The rows of each matrix lie in a flat space through zero, up to rounding. After each matrix: how many dimensions does the smallest such space have?

[[ -8  20   4  30  -2   4   4  25 -14  19 -11   0  11  -4   2 -13   5  16
  -18 -22  10]
 [ 20 -11   2 -10   4 -15   6  -9 -17 -11  30  10   2  12   2  -8  -3  -1
    4 -18  -7]
 [  4   2 -18  -8  13   5  -2  -7  15 -18  -3 -12  -3  -9   9   3  -2  12
    2  23 -14]
 [ 30 -10  -8  -7  11   7 -17  -8 -25  -7 -13  -7  19  45  -6  14 -11  -4
    8 -16 -20]
 [ -2   4  13  11 -21  10 -10   6 -18  19 -18   7  17  35 -10   8   4 -17
   -9 -20   5]
 [  4 -15   5   7  10  13   2  -2   4  -6 -18   0  11  -7 -12  15   5   8
  -10  16 -12]
 [  4   6  -2 -17 -10   2  -4  10  -9   6  -7   6   9  25  -3  14   1 -21
   -7   1   2]
 [ 25  -9  -7  -8   6  -2  10  -7 -11 -22  26  18   8   9  10  -4  -1   8
  -17   8 -23]
 [-14 -17  15 -25 -18   4  -9 -11  14  12 -18   5  -8  10 -20  28   1 -42
   16  17  13]
 [ 19 -11 -18  -7  19  -6   6 -22  12 -37  25  -3  -5 -16  12  -9  -1  22
    0  23 -26]
 [-11  30  -3 -13 -18 -18  -7  26 -18  25  -2 -10   7  28  -5  -2   6 -24
    4 -36  30]
 [  0  10 -12  -7   7   0   6  18   5  -3 -10  14  -1 -18  -4   3   4  -9
  -22  38   0]
 [ 11   2  -3  19  17  11   9   8  -8  -5   7  -1   5  -9  20 -10  -9  38
  -10 -11 -16]
 [ -4  12  -9  45  35  -7  25   9  10 -16  28 -18  -9 -65  27 -43   2  78
   -8 -15  -7]
 [  2   2   9  -6 -10 -12  -3  10 -20  12  -5  -4  20  27 -22   9  13 -19
   -1 -30  14]
 [-13  -8   3  14   8  15  14  -4  28  -9  -2   3 -10 -43   9  -1   3  25
  -12  34  -9]
 [  5  -3  -2 -11   4   5   1  -1   1  -1   6   4  -9   2  13   3 -13   1
    7   4  -5]
 [ 16  -1  12  -4 -17   8 -21   8 -42  22 -24  -9  38  78 -19  25   1 -22
    4 -56   1]
 [-18   4   2   8  -9 -10  -7 -17  16   0   4 -22 -10  -8  -1 -12   7   4
   20 -14  11]
 [-22 -18  23 -16 -20  16   1   8  17  23 -36  38 -11 -15 -30  34   4 -56
  -14  59  17]
 [ 10  -7 -14 -20   5 -12   2 -23  13 -26  30   0 -16  -7  14  -9  -5   1
   11  17 -12]]

9

[[-16  -9   0 -12  18   3 -20  14  -5  -8   1  18   0   3 -18  29  -5 -16
   -8   6  17]
 [ -9 -13  -2  -2  19  -4  -2  20 -23   0   1   1   2  -4  -7  -1 -17  -5
   19   8   8]
 [  0  -2  -2   0   2   6  -7  -1   3  -1  -1  -1   4  -5   1   5  -1   5
   -2   4   9]
 [-12  -2   0 -16   0 -10   1   7  -7   2   1  -9   4   3 -15   8  -9 -22
   32   0  -5]
 [ 18  19   2   0 -38   7  -7 -29  32   4 -10 -11   4 -11  12  -1  16  12
  -20 -13  -6]
 [  3  -4   6 -10   7 -18  11  11  -7   1  -3   3 -15   5  -9  -7  -4 -18
   14  -9 -17]
 [-20  -2  -7   1  -7  11 -37  11 -24   1  -6  12  19 -18 -11  21 -20  -1
  -17   7  26]
 [ 14  20  -1   7 -29  11  11 -37  39   2   4 -18   7   6  18  -6  26  19
  -10  -4  -9]
 [ -5 -23   3  -7  32  -7 -24  39 -35  -4 -12  27 -12 -16 -17  10 -26 -13
   -9   2  18]
 [ -8   0  -1   2   4   1   1   2  -4  -2   5   5   1   7  -2   4   1  -2
   -4   3   1]
 [  1   1  -1   1 -10  -3  -6   4 -12   5  -7  -3   3 -12   0  -6 -10   1
    2  -3  -1]
 [ 18   1  -1  -9 -11   3  12 -18  27   5  -3 -35   8 -10  10  -9   6  10
   38   1  -2]
 [  0   2   4   4   4 -15  19   7 -12   1   3   8 -14  13   0 -16   1  -9
    0  -8 -22]
 [  3  -4  -5   3 -11   5 -18   6 -16   7 -12 -10  13 -28   3  -6 -19  11
    8   2  13]
 [-18  -7   1 -15  12  -9 -11  18 -17  -2   0  10   0   3 -22  18 -13 -26
   13   1   4]
 [ 29  -1   5   8  -1  -7  21  -6  10   4  -6  -9 -16  -6  18 -31   7  16
    1  -9 -17]
 [ -5 -17  -1  -9  16  -4 -20  26 -26   1 -10   6   1 -19 -13   7 -24  -9
   12   4  16]
 [-16  -5   5 -22  12 -18  -1  19 -13  -2   1  10  -9  11 -26  16  -9 -38
   20  -5 -10]
 [ -8  19  -2  32 -20  14 -17 -10  -9  -4   2  38   0   8  13   1  12  20
  -84  -6   3]
 [  6   8   4   0 -13  -9   7  -4   2   3  -3   1  -8   2   1  -9   4  -5
   -6 -11 -17]
 [ 17   8   9  -5  -6 -17  26  -9  18   1  -1  -2 -22  13   4 -17  16 -10
    3 -17 -32]]

6

[[-39 -19  13  35   7  -6   7 -14  11   1 -20  19   1  -5  19  22  15  43
   -3   8  -2]
 [-19   8  -5  22   4  43  -5  31 -17  16 -16 -12   5   6  -7  -8   3  41
   -6 -33  10]
 [ 13  -5  35  12  39 -11 -14  -8 -11 -12  -2 -25 -53 -45 -11 -10  23  14
   18  11  43]
 [ 35  22  12  43  19 -13  21   5  -6  31  19  30 -13  20  28  48 -25   4
   46 -13   2]
 [  7   4  39  19   3  -6  17  54   4   3   7  20  25  32 -23   0  21 -55
   28 -16  -9]
 [ -6  43 -11 -13  -6  50 -26  37 -24  -8  54  -2  -7   4  28 -28  26  33
   31  41 -33]
 [  7  -5 -14  21  17 -26  55  50  12   8 -13   1 -35  -7  14 -16 -12 -21
    8 -15  -1]
 [-14  31  -8   5  54  37  50  70  48 -18 -10  20   4   8 -34   1 -40  -5
  -52 -41  23]
 [ 11 -17 -11  -6   4 -24  12  48  24  -5  19 -22   2  15  17 -19  -2  26
   -2  -7  11]
 [  1  16 -12  31   3  -8   8 -18  -5  35 -29  13 -25 -10  32 -13  -6   3
   -8  16  11]
 [-20 -16  -2  19   7  54 -13 -10  19 -29  25  -9 -11  15 -13   4  -8  21
    4  -3  -9]
 [ 19 -12 -25  30  20  -2   1  20 -22  13  -9  16   4  -1 -49  -1   9  19
   14   8  16]
 [  1   5 -53 -13  25  -7 -35   4   2 -25 -11   4  40  21  14  -1 -17 -13
   41  27   7]
 [ -5   6 -45  20  32   4  -7   8  15 -10  15  -1  21  56   8  -1 -47  22
  -16  -1 -22]
 [ 19  -7 -11  28 -23  28  14 -34  17  32 -13 -49  14   8   6  32  31  28
   10 -13  -3]
 [ 22  -8 -10  48   0 -28 -16   1 -19 -13   4  -1  -1  -1  32  15  -3 -24
    5  -7   3]
 [ 15   3  23 -25  21  26 -12 -40  -2  -6  -8   9 -17 -47  31  -3  35  -4
  -15  -2  24]
 [ 43  41  14   4 -55  33 -21  -5  26   3  21  19 -13  22  28 -24  -4  10
   71 -13 -21]
 [ -3  -6  18  46  28  31   8 -52  -2  -8   4  14  41 -16  10   5 -15  71
   18  27  -4]
 [  8 -33  11 -13 -16  41 -15 -41  -7  16  -3   8  27  -1 -13  -7  -2 -13
   27   0  26]
 [ -2  10  43   2  -9 -33  -1  23  11  11  -9  16   7 -22  -3   3  24 -21
   -4  26  45]]

19

[[  3   2 -19  10  -9   7   5 -10  13  -4  -9  -4   3   6  -7 -16   2 -11
   14   0   6]
 [  2 -31  25   2   5  52  58  -2  19   3  15  45 -38 -33 -15 -25  56 -80
   40  -2 -21]
 [-19  25   7  -5  25 -16 -24  -9  -9 -25 -38  -6 -15 -22   6  38 -35  60
  -58  24   2]
 [ 10   2  -5  11   1  28  -1 -20  27  -1  -2   7  13  -3 -19  -3  39 -17
   27   4  31]
 [ -9   5  25   1  47 -56 -78  32 -13   2   3 -11  -7  -7  -8  56 -31  74
  -44  19  32]
 [  7  52 -16  28 -56   6 -24 -45  51 -48 -24  17  35 -25 -27  49 -16  30
  -35  -4  41]
 [  5  58 -24  -1 -78 -24 -17 -29   0 -32 -14 -16  60  12  18  41 -61  58
  -59 -24   3]
 [-10  -2  -9 -20  32 -45 -29  26 -47  21  -6 -45   3  35  31  -6 -42  52
  -21   8 -12]
 [ 13  19  -9  27 -13  51   0 -47  60 -23 -17  24  17 -25 -40  12  55 -23
   25   9  53]
 [ -4   3 -25  -1   2 -48 -32  21 -23  10  -3 -38   9  35  15 -10 -50  38
  -12  -2  -4]
 [ -9  15 -38  -2   3 -24 -14  -6 -17  -3 -32 -42   8  29  18 -18 -44  38
  -15   8  -6]
 [ -4  45  -6   7 -11  17 -16 -45  24 -38 -42   3  20 -24  -9  42  -4  45
  -41  15  32]
 [  3 -38 -15  13  -7  35  60   3  17   9   8  20 -38  -3 -11 -66  31 -90
   62  -7 -32]
 [  6 -33 -22  -3  -7 -25  12  35 -25  35  29 -24  -3  44  16 -55 -15 -33
   42 -19 -30]
 [ -7 -15   6 -19  -8 -27  18  31 -40  15  18  -9 -11  16  30 -16 -36  -2
  -12 -15 -49]
 [-16 -25  38  -3  56  49  41  -6  12 -10 -18  42 -66 -55 -16  -3  51 -41
    7  30 -14]
 [  2  56 -35  39 -31 -16 -61 -42  55 -50 -44  -4  31 -15 -36  51 -34  61
  -39  13  64]
 [-11 -80  60 -17  74  30  58  52 -23  38  38  45 -90 -33  -2 -41  61 -90
   49  12 -52]
 [ 14  40 -58  27 -44 -35 -59 -21  25 -12 -15 -41  62  42 -12   7 -39  49
   -2  -9  52]
 [  0  -2  24   4  19  -4 -24   8   9  -2   8  15  -7 -19 -15  30  13  12
   -9   8  21]
 [  6 -21   2  31  32  41   3 -12  53  -4  -6  32 -32 -30 -49 -14  64 -52
   52  21  39]]

6

[[-15  -4  29  37 -38 -18 -31 -23 -30   7 -20   4   8  18  -4 -39  40  43
   -5   4  -8]
 [ -4 -24 -28   2   7  -9  12   3 -30 -27 -26 -17  -1  23   9   1  -1   9
  -14 -12 -17]
 [ 29 -28  -9 -23  82 -50 -11   2  19  11 -38 -17 -34  11  53  22  12  27
  -20  50  39]
 [ 37   2 -23 -51 -12  -5  13  20 -13   7  -1  -8   2 -20  29  45  20   5
  -32  33  37]
 [-38   7  82 -12 -45  49  83   4 -31   7 -29 -48  67   9 -48  58 -20  47
   55  11 -12]
 [-18  -9 -50  -5  49 -26 -15  14 -18 -32   9   3 -20  19  30 -40  10   4
  -10  11 -14]
 [-31  12 -11  13  83 -15 -25 -43   4  34 -25 -40 -17 -20  35  -6  32   7
   34   2  -3]
 [-23   3   2  20   4  14 -43  22  10 -10 -33 -10 -12  -4  -3 -34   1   9
    3 -13 -38]
 [-30 -30  19 -13 -31 -18   4  10   7 -63 -22  12  37  21  20 -20  16  40
   -3  29   3]
 [  7 -27  11   7   7 -32  34 -10 -63  30   1   5 -19   0  13   5  33  44
  -24  20  10]
 [-20 -26 -38  -1 -29   9 -25 -33 -22   1 -66 -15   6 -77  53  17  82  11
  -13 -44 -43]
 [  4 -17 -17  -8 -48   3 -40 -10  12   5 -15   6  10 -57  16  -9  56  50
   25   6 -82]
 [  8  -1 -34   2  67 -20 -17 -12  37 -19   6  10 -16  38  17 -12 -23 -34
   10  -7   9]
 [ 18  23  11 -20   9  19 -20  -4  21   0 -77 -57  38  49   4  49  -1  17
   31  13  11]
 [ -4   9  53  29 -48  30  35  -3  20  13  53  16  17   4 -79  -6 -61  -9
   40 -19 -31]
 [-39   1  22  45  58 -40  -6 -34 -20   5  17  -9 -12  49  -6 -56  -4  24
   22  17  10]
 [ 40  -1  12  20 -20  10  32   1  16  33  82  56 -23  -1 -61  -4 -48 -21
   22 -19 -41]
 [ 43   9  27   5  47   4   7   9  40  44  11  50 -34  17  -9  24 -21 -33
    5  -8  23]
 [ -5 -14 -20 -32  55 -10  34   3  -3 -24 -13  25  10  31  40  22  22   5
   20  10  -2]
 [  4 -12  50  33  11  11   2 -13  29  20 -44   6  -7  13 -19  17 -19  -8
   10 -32   1]
 [ -8 -17  39  37 -12 -14  -3 -38   3  10 -43 -82   9  11 -31  10 -41  23
   -2   1  20]]

12

[[  6  39  -3  12  -2  13 -14   0  -8 -11  22   3  -6  20  24  13  -5   4
    2   2  -6]
 [ 39  27  30  13 -41  -7 -31 -17  19 -36 -38   6 -54   5  17  -3  10   6
   11  19 -41]
 [ -3  30 -19  32   5   4  -9   0 -21  14  58  18  20  19  32   2  22  17
  -19 -15  37]
 [ 12  13  32 -30  -8  -2  -5  -4  14 -36 -49 -15 -36  -1  -9  14 -27 -14
   22  18 -49]
 [ -2 -41   5  -8   7 -22  12   3  15  18 -35 -17  -4 -12 -36  -7   5  -8
  -16   7   6]
 [ 13  -7   4  -2 -22  14  -9  -3  17 -15 -29  -3 -20  -7  -4  -9 -10  -5
   21  13 -34]
 [-14 -31  -9  -5  12  -9  17   4  -3  21   5   1  22 -13 -16  -9   8   0
   -9 -10  24]
 [  0 -17   0  -4   3  -3   4   4  11   8 -21 -14  -6  -2 -20  -1  -5  -8
   -5   9  -5]
 [ -8  19 -21  14  15  17  -3  11  -7  14  27 -10  11  21   5  12 -10  -2
  -10   2   9]
 [-11 -36  14 -36  18 -15  21   8  14   4 -48 -28  -5 -14 -44   6 -22 -20
    0  11 -14]
 [ 22 -38  58 -49 -35 -29   5 -21  27 -48 -89   6 -43 -45 -22 -17  -3  -8
   38  10 -54]
 [  3   6  18 -15 -17  -3   1 -14 -10 -28   6  28   1 -18  23  -8   7   9
   25 -15  -7]
 [ -6 -54  20 -36  -4 -20  22  -6  11  -5 -43   1   2 -38 -30 -17  -1  -7
   16  -4  -8]
 [ 20   5  19  -1 -12  -7 -13  -2  21 -14 -45 -18 -38   7 -13   6  -7  -8
   -1  23 -32]
 [ 24  17  32  -9 -36  -4 -16 -20   5 -44 -22  23 -30 -13  24  -8   7   8
   30   1 -34]
 [ 13  -3   2  14  -7  -9  -9  -1  12   6 -17  -8 -17   6  -8  -3   9   0
  -14  11  -2]
 [ -5  10  22 -27   5 -10   8  -5 -10 -22  -3   7  -1  -7   7   9  -8  -1
   13  -8  -7]
 [  4   6  17 -14  -8  -5   0  -8  -2 -20  -8   9  -7  -8   8   0  -1   2
   14  -3 -12]
 [  2  11 -19  22 -16  21  -9  -5 -10   0  38  25  16  -1  30 -14  13  14
   11 -13  10]
 [  2  19 -15  18   7  13 -10   9   2  11  10 -15  -4  23   1  11  -8  -3
  -13  11  -1]
 [ -6 -41  37 -49   6 -34  24  -5   9 -14 -54  -7  -8 -32 -34  -2  -7 -12
   10  -1 -12]]

5

[[  4  10   2  -2  -8  11   6   7 -13  -5 -18   0  22 -21  15   0   4  13
   -5  -6  13]
 [ 10  32 -37  63 -16 -23 -37  43 -30  28 -72  -4  47  38  10  49  -4   5
  -21  11   7]
 [  2 -37  21 -18 -16  16   2 -15  -3 -19  57   2 -32   4  -7 -45  12 -23
   -6 -12 -14]
 [ -2  63 -18  10  15 -13 -34  54  -4  43 -27 -15  48  38  -4  33   5  19
  -15  11  -5]
 [ -8 -16 -16  15  25 -31   3 -27  31   7  -5   6 -38  18 -21  26 -20 -12
   23  17  -9]
 [ 11 -23  16 -13 -31  33  16  -9 -27 -28  11   8   7 -39  21 -36  15   3
  -10 -22  14]
 [  6 -37   2 -34   3  16  27 -41  13 -19  31  22 -34 -40  -6 -27  11   6
   18 -17   7]
 [  7  43 -15  54 -27  -9 -41  61 -41  23 -55 -18  61  42  19  30   0   1
  -35   9   2]
 [-13 -30  -3  -4  31 -27  13 -41  44  -2  25   6 -60  13 -28   8 -20 -20
   30  15 -16]
 [ -5  28 -19  43   7 -28 -19  23  -2  21 -51 -11  23  31   2  46 -18   0
   -4  21   0]
 [-18 -72  57 -27  -5  11  31 -55  25 -51  88  -9 -81  -5 -11 -62 -15 -53
   14   1 -25]
 [  0  -4   2 -15   6   8  22 -18   6 -11  -9   7   0 -36   8   0  -2  14
   12  -5  14]
 [ 22  47 -32  48 -38   7 -34  61 -60  23 -81   0  87   6  33  32  17  28
  -38  -8  25]
 [-21  38   4  38  18 -39 -40  42  13  31  -5 -36   6  83 -17  34 -25 -28
  -12  35 -32]
 [ 15  10  -7  -4 -21  21  -6  19 -28   2 -11   8  33 -17  15 -10  22  18
  -16 -18  14]
 [  0  49 -45  33  26 -36 -27  30   8  46 -62   0  32  34 -10  65  -9  22
    3  19   3]
 [  4  -4  12   5 -20  15  11   0 -20 -18 -15  -2  17 -25  22  -9   0   3
   -7  -7  13]
 [ 13   5 -23  19 -12   3   6   1 -20   0 -53  14  28 -28  18  22   3  22
   -1  -7  25]
 [ -5 -21  -6 -15  23 -10  18 -35  30  -4  14  12 -38 -12 -16   3  -7  -1
   25   3  -2]
 [ -6  11 -12  11  17 -22 -17   9  15  21   1  -5  -8  35 -18  19  -7  -7
    3  13 -14]
 [ 13   7 -14  -5  -9  14   7   2 -16   0 -25  14  25 -32  14   3  13  25
   -2 -14  21]]

5
